All groups share one centre, and each spreads out both ways along 11 directions, with some noise.
Some rows, each with its group after it:
[  9  14  -8 -29   8  21 -11  11   7 -20   2 -14   0  21  -7 -44  18] => Gufil
[ -8  -4  -9 -18   2  -4 -11  -1  15  18   7 -31 -10  50   8 -26  11] => mora
[  5   9  -2   1  11   3  -4   7  11   9   7 -17   2  13   6 -11   4] => mora
[  3  -9  24  -8  -4   6   0  31  12   2  17 -34  14  20 -36 -22 -13] => ravid
[  2  -6  -4   2 -15  -5  14   3  -4  -6  12  11   0  -7 -21  -6 -12] => mora
[ -2   6  -1  -9   2 -18   0  -6  22   0  -1 -25   8  19  14 -37 -18] => Gufil
[ 11  -8  38 -11  -5 -15  -7   0   3 -22  21  34  -6 -20 -18   8  18] => mora
[-14 -16  39 -14  15   7  10  22 -14  29 -18 -62   6  13  -2  17   9] => ravid
[-10 -36  -8  -6 -33   7 -26 -16   0  -4  13 -16   7 -16  -5  -2 -26] => Gufil
[  0  20  -2   1  16   0  12  13  18  16  -8 -23  -3  48  11 -19  -2] => ravid
[  8 -11  33 -18  -7   0  -4   0   7  11 -34  30  -8 -12  17   7 -11] => Gufil
[  7 -24  -3 -10 -10 -31 -13  -7   6  34   1  26  -4   0   0  -9  -8] => zozug
[-18  15   0   5 -15 -10  29   4   8 -28 -23 -10 -17  14 -11  25 -16] => mora
[ -9  -4 -17  -5   4   7  -2   4 -14   5 -20 -12   3   1  -8   8   7] => ravid
[ 13   9  23  -1  11  -7  14  25   5  27  -5 -18  16 -19  -4 -18 -10] => zozug
[  4  17  -7   7  33  36   6   2 -28 -10 -37 -21  22 -29  31  13 -11] => mora
[  7   0 -21   8  -5  13 -23  14   3  17 -16  10   8 -24 -14  14  -8] => zozug
[ -8   1  21 -15   5 -26 -20 -13  23 -28  12 -10  -1  16   5  -5   7] => zozug
[  6   9  14 -14   5  23   1  16   1 -13 -10   5  -4  11  -6  -6   6] => zozug
[ 14  14  15  12  13  -5 -41  -3  29   2  15  15  -7  -9  20  27  22] => ravid
[  3  -4  12   6   2  -2   1   7  -1  15  18 -20  -1  -9   0   8   6] => Gufil
[-10 -10   2   9   6  -3 -35 -29  16 -21   1   2  10  20  30  13 -20] => mora
[  0 -43 -42   8 -24  22 -19 -13 -15  27 -12  32  13   2  -2  -3 -55] => zozug
[  0  -6   0 -23   3   2  -2  -4  -7 -19  -8   4  10   2  -5 -28   0] => mora
[ -7  15  -9  -7  11 -24   3  14   2 -22 -15 -18  19  -9 -28  -9  -1] => Gufil
[  0   5  -2   2  -1   6   2  12   8  -9  10 -14   0  24 -12  -3  -5] => Gufil
[ -3 -18  12   7  -1   7  -2  -5 -10   8  -9   6   3 -10  12  22 -18] => mora
[  0   1  -2  10  22  -4 -15  -6  10  -8  16 -23  25  17  13 -16 -17] => Gufil
[ -1 -27  11   5 -11   0   9  -7  -8   8  29 -10   1   9   1   1 -18] => zozug
[  0 -12  23   0   4  13 -11   5   2  10  -3   2   1   7   7  18  -8] => ravid
[  3  -3   6 -25  11 -25  -7   0  14  32  18 -26  -5  32   8 -42  26] => mora
[-18  -6  -6   7  18 -24   4 -13  -5 -10 -19  -2  24  21   6  -2 -19] => ravid
[  1  -2   1 -14   2  16  17  20 -10  20 -27  -7   1  10  -6 -11  -6] => ravid
[ -4 -17  16 -29  -8   6 -10  -4   0 -17 -10  -9   5  -3   0 -22  -9] => Gufil
[  3  23   2  -6  15 -23 -20  -1  25   2 -12  -9   1  -3  15  -6  17] => Gufil
[  4  -1  16   6  23   1 -19 -13   4  -3  26 -14   5   6  26   4  12] => Gufil
[ -9 -22  19 -19   4  22 -31  -8   0 -26  -1 -21   6  18   6   3  -3] => zozug
[-11 -19  19 -22  -4  -9  19 -10 -17  18 -14   2 -21  19  14   6  12] => mora
[ 33  -7  41   4   5  24  17  29  -6  22  64  -4   0  -5 -15 -20  12] => zozug
[ -4 -19  -9  -3 -14 -10  -1  -4  -1   6  -6   6  10  -3 -12 -10 -26] => mora
[  6   5   9   0  18  -3 -21 -11   3   6 -18  21   0 -18  29  19  11] => ravid
[ -1 -27   7   7 -27 -11  14 -14 -17   9  63 -33  -8 -38  -7   0   7] => Gufil
[ -1  25   2   7  16  24 -12  13   1 -15  -9 -18   0 -10   3  23  23] => zozug
[-11   2 -36   8 -19  -9  14 -11   3  -4   8 -25  -7  12   1  -8 -19] => ravid
[ -4  -1 -14  23   9 -20 -49   6  25 -17  37  -4  34   1 -38   7   3] => ravid
[ -5   6 -17  17   0  10   7  10  -8   0   3 -32  15 -20 -11   3 -12] => zozug
[  3  -3  10  -3  10  -5   1   6  -5   8  -4 -12  10  -7   1  -4   0] => ravid
[  1  10  -3 -14  18 -13 -14  -7   0 -21   8 -13   9 -13   4 -17  26] => mora
[ 10  -4   8   9  21  23  -1   1 -18  -1  30 -27  22 -19  11 -12   1] => zozug
[ -8 -16  -7   2  -9 -17   8   1   3  37 -14 -20   1   5   5   2 -24] => zozug
[ 16   9   6  18  49  -4 -18   2 -13   8  27  29  31  -4   4  -3  28] => ravid
[  6  11  27 -27   0 -10  14   3   5  12 -31   6 -20 -11  17  -8  19] => Gufil

New rows, each followed by its group:
[ -3  -4  31 -20  18   5 -24  -8   5 -37  -3 -16  15   2  13  -8   2] => zozug
[  5   9  22  -8   7   0 -27  -7  14 -18  23 -17 -11 -12  12  15  30] => ravid
[ -1 -14   7  -2 -18  13   8   0  -3  14  16 -16 -16   6   4   4  -3] => Gufil
[  3  11  15 -16  13 -18  -2  -9   9 -10   3 -27   3 -15  23 -21  12] => ravid
[-11  -5 -51  15   2  19  -8   7 -19   9  -8   5   9  20 -26   9   0] => ravid
[  5  -4 -16  17  12   0  10 -17 -12  15 -18  46   7   6  27   5 -25] => ravid
[-10  -4  -2 -30 -49 -14  27   3  12  16 -45   3 -37  -3  -4 -10  -9] => Gufil
[ -3   0  -1 -15   9   9 -10   8  -5 -19  -8 -19  13   6 -13 -12   3] => Gufil
[-14  -5 -32   8  12 -16 -39  -3   1  10 -13 -31  30 -23  -9   8   0] => ravid
[11  9 30 16 32  6 -6 13  6 12  9 -2  6 16 14 25  6] => Gufil
[ -6  -7  -6   3   8 -23   1  -5  -5   8  -4 -21  26 -16   1 -14 -17] => ravid
[ 20   7 -13   8  15  15   0  12 -11  16   4   1  20 -30   0 -14  -5] => mora
[ -8  -5  20   7  14 -27 -22   2  -6 -29  11 -12  28 -44 -26  33   8] => Gufil
[  2  -2  24 -19   2 -22 -33   3  39  -1  -3   2   3  24  -1 -18   0] => mora
[-12 -24  19  -8  -2 -17 -18 -24   2  -8  37 -21  -3  20  13   0  13] => mora
[-15  -4 -20   1   7  -4 -35 -10  -5  -9 -12 -10  10 -13  -1  25  16] => ravid
[  1 -19   9   2  -2   0 -19 -26  -6 -20  29  -7   8 -22  20   3  -9] => ravid
[ -3   6 -45 -14 -29  -5   7  -4  -5   8  14 -25 -23 -19 -12 -28  23] => Gufil
[ -8 -30   6 -27 -21  22  -6  -4 -13  -2 -25  -6   0  -3  -2 -11 -21] => Gufil
[-10   1  30  19  -8 -23 -13  11  29 -14  40 -40   2  10 -24  29  -2] => Gufil
[  2  -6  31 -22  -6  16  -8  -2   3  -9  12 -32 -15  -9  16   2  12] => ravid
[-15 -12 -14 -13  19  -1 -28 -12  -9 -30 -38 -10  40  -1   4 -12 -29] => Gufil
[ -8  -1  17  -3   9 -23   2  -9   9  11  -8 -29   7   0  26  -4  -9] => Gufil
[ 16  -4  14   5   5  14 -15   9  10  19  24 -15   5  -1   8 -10  -5] => ravid
[-15 -28  18 -12  -7  11   5   8 -15   9 -22 -31   9   8  -9   8 -22] => ravid
[ -8   1  -7 -22  20  -2   0  -4 -15 -18 -27  -9  16   8   3 -22   6] => ravid
[ 10  34  -7  24  15 -27  13  -6  24  36  20  -9 -21  10  35   3  21] => Gufil
[-11  -9  16  -1  14   5  -2  17   8   7   1 -38  17  47 -10  -9 -14] => ravid
[-12 -21 -26  28   3 -11 -32 -20 -15   1  -2  28  26 -27  -6  40 -13] => ravid
[ 10  15   3  -5  12   4   9   7   8  27  -2 -16 -10  16  23 -17  13] => Gufil
[  3   1   5  -3  21   3  -4   1 -12   6 -18  13   9  -3  10   7  10] => ravid
[  3   3  -6  -6  19   6  -4   7 -20  12 -24  -4   9 -23   4   8  14] => Gufil
[-10 -16   6   1 -19  -3 -13  -8   4  -9   9  -9  -7  -9  -9  22  -3] => Gufil
[  2  -2   2  -2  38  26 -20   6   0   1 -14 -22  26  35  22 -11 -14] => Gufil
[ -4   6 -34   2  28  -6  -8 -25 -15 -11   0  -1  20   3  25 -24   2] => ravid
[  8  -9  21 -10 -10  12  29  14 -12  24  -3  -1 -12   0  -1  -1  -4] => Gufil
[ -1 -10  17   7 -25  -5 -12   8  19   8  15 -22 -11 -18 -12  28 -11] => ravid
[ 11  36 -15  32  17  10 -13  -5  -3 -45  15  21   2 -45   4  43  19] => mora
[ -5 -13   5 -10 -11  -6  17  -4 -14  -2   0 -11  -2 -15  -7  -4  -5] => Gufil
[-14 -11  -6 -17 -13   7   5  -4  -5  -5 -28 -23  -6   9   2   1 -16] => ravid
[  4   9 -27  13  25  10   5 -20 -20   2  10  23  -4  14  29   5  19] => ravid
[ -7  13 -12   0  -7  -7   9   0  12 -22 -23   3  -2  12  -5  -4 -20] => mora
[ -9  -3  -9  -7  -5  18  -1  13   7  21 -17 -44  -7  28   4  -1 -10] => ravid
[-20  -7 -38 -10   1  16 -22  -8   2 -14 -40 -22  13  35   4 -12 -26] => Gufil
[  4 -17   8  14  40  29  14   3 -31  49  22 -46  20  33  30 -12   1] => ravid
[  3 -15 -11   9  18  11 -16   0 -17  12  21 -15  32  -3  -1 -15  -8] => ravid
[  9 -14   8   4  19   2   5   5  -8   7   1  15  34  13  -1 -29 -31] => ravid
[  3  -3  19  -8 -13   4  13   5  -1  -3   2  -6 -17  -4  -1   7   1] => ravid
[ -8 -18 -22 -13  10  26 -41   2 -10   0 -33 -14  29  -6  -3  -1 -17] => Gufil
[ -4   5 -15  21   9  -4 -22 -10  21   0  21 -35  16  17  17  -6 -21] => mora
[  4  -5  29   4  13 -21   7  22   8  14  11 -20  29   1 -22 -17 -17] => ravid
[ 14 -14  15   3   2   2 -43 -21  17 -15  27   8  20 -29  24 -10 -21] => ravid
[ -4   2 -13   4  11  -9 -14  -5   0   9 -17  -4  12  -8  10   6  -3] => ravid
[  4 -31  -7  -6 -12   9 -24   8   2  33  19 -15  14   5 -15 -22 -12] => mora
[-16 -17 -12  26  23   4 -42 -16 -16   1  -8 -13  24 -18  13  60  -4] => Gufil
[  6 -13   4  28 -19 -17 -11 -16  14   3  49  -4   3 -28   3  16 -23] => ravid
[  2   5  20 -30 -37  25  40  10   7 -19 -23   5 -55  33   4  -2  -8] => ravid
[  0   7   7  12   1  -4 -21   5  29   8 -16   5  -1  13  10  20 -17] => mora
[  0  15 -12  12   5  -1  -8   2  13  -4 -21   7   2  -1   8  15 -13] => mora
[ -7  -6 -11 -16  -3  -3  15   9 -20  28 -36 -28   3 -26  -3  -4   2] => Gufil
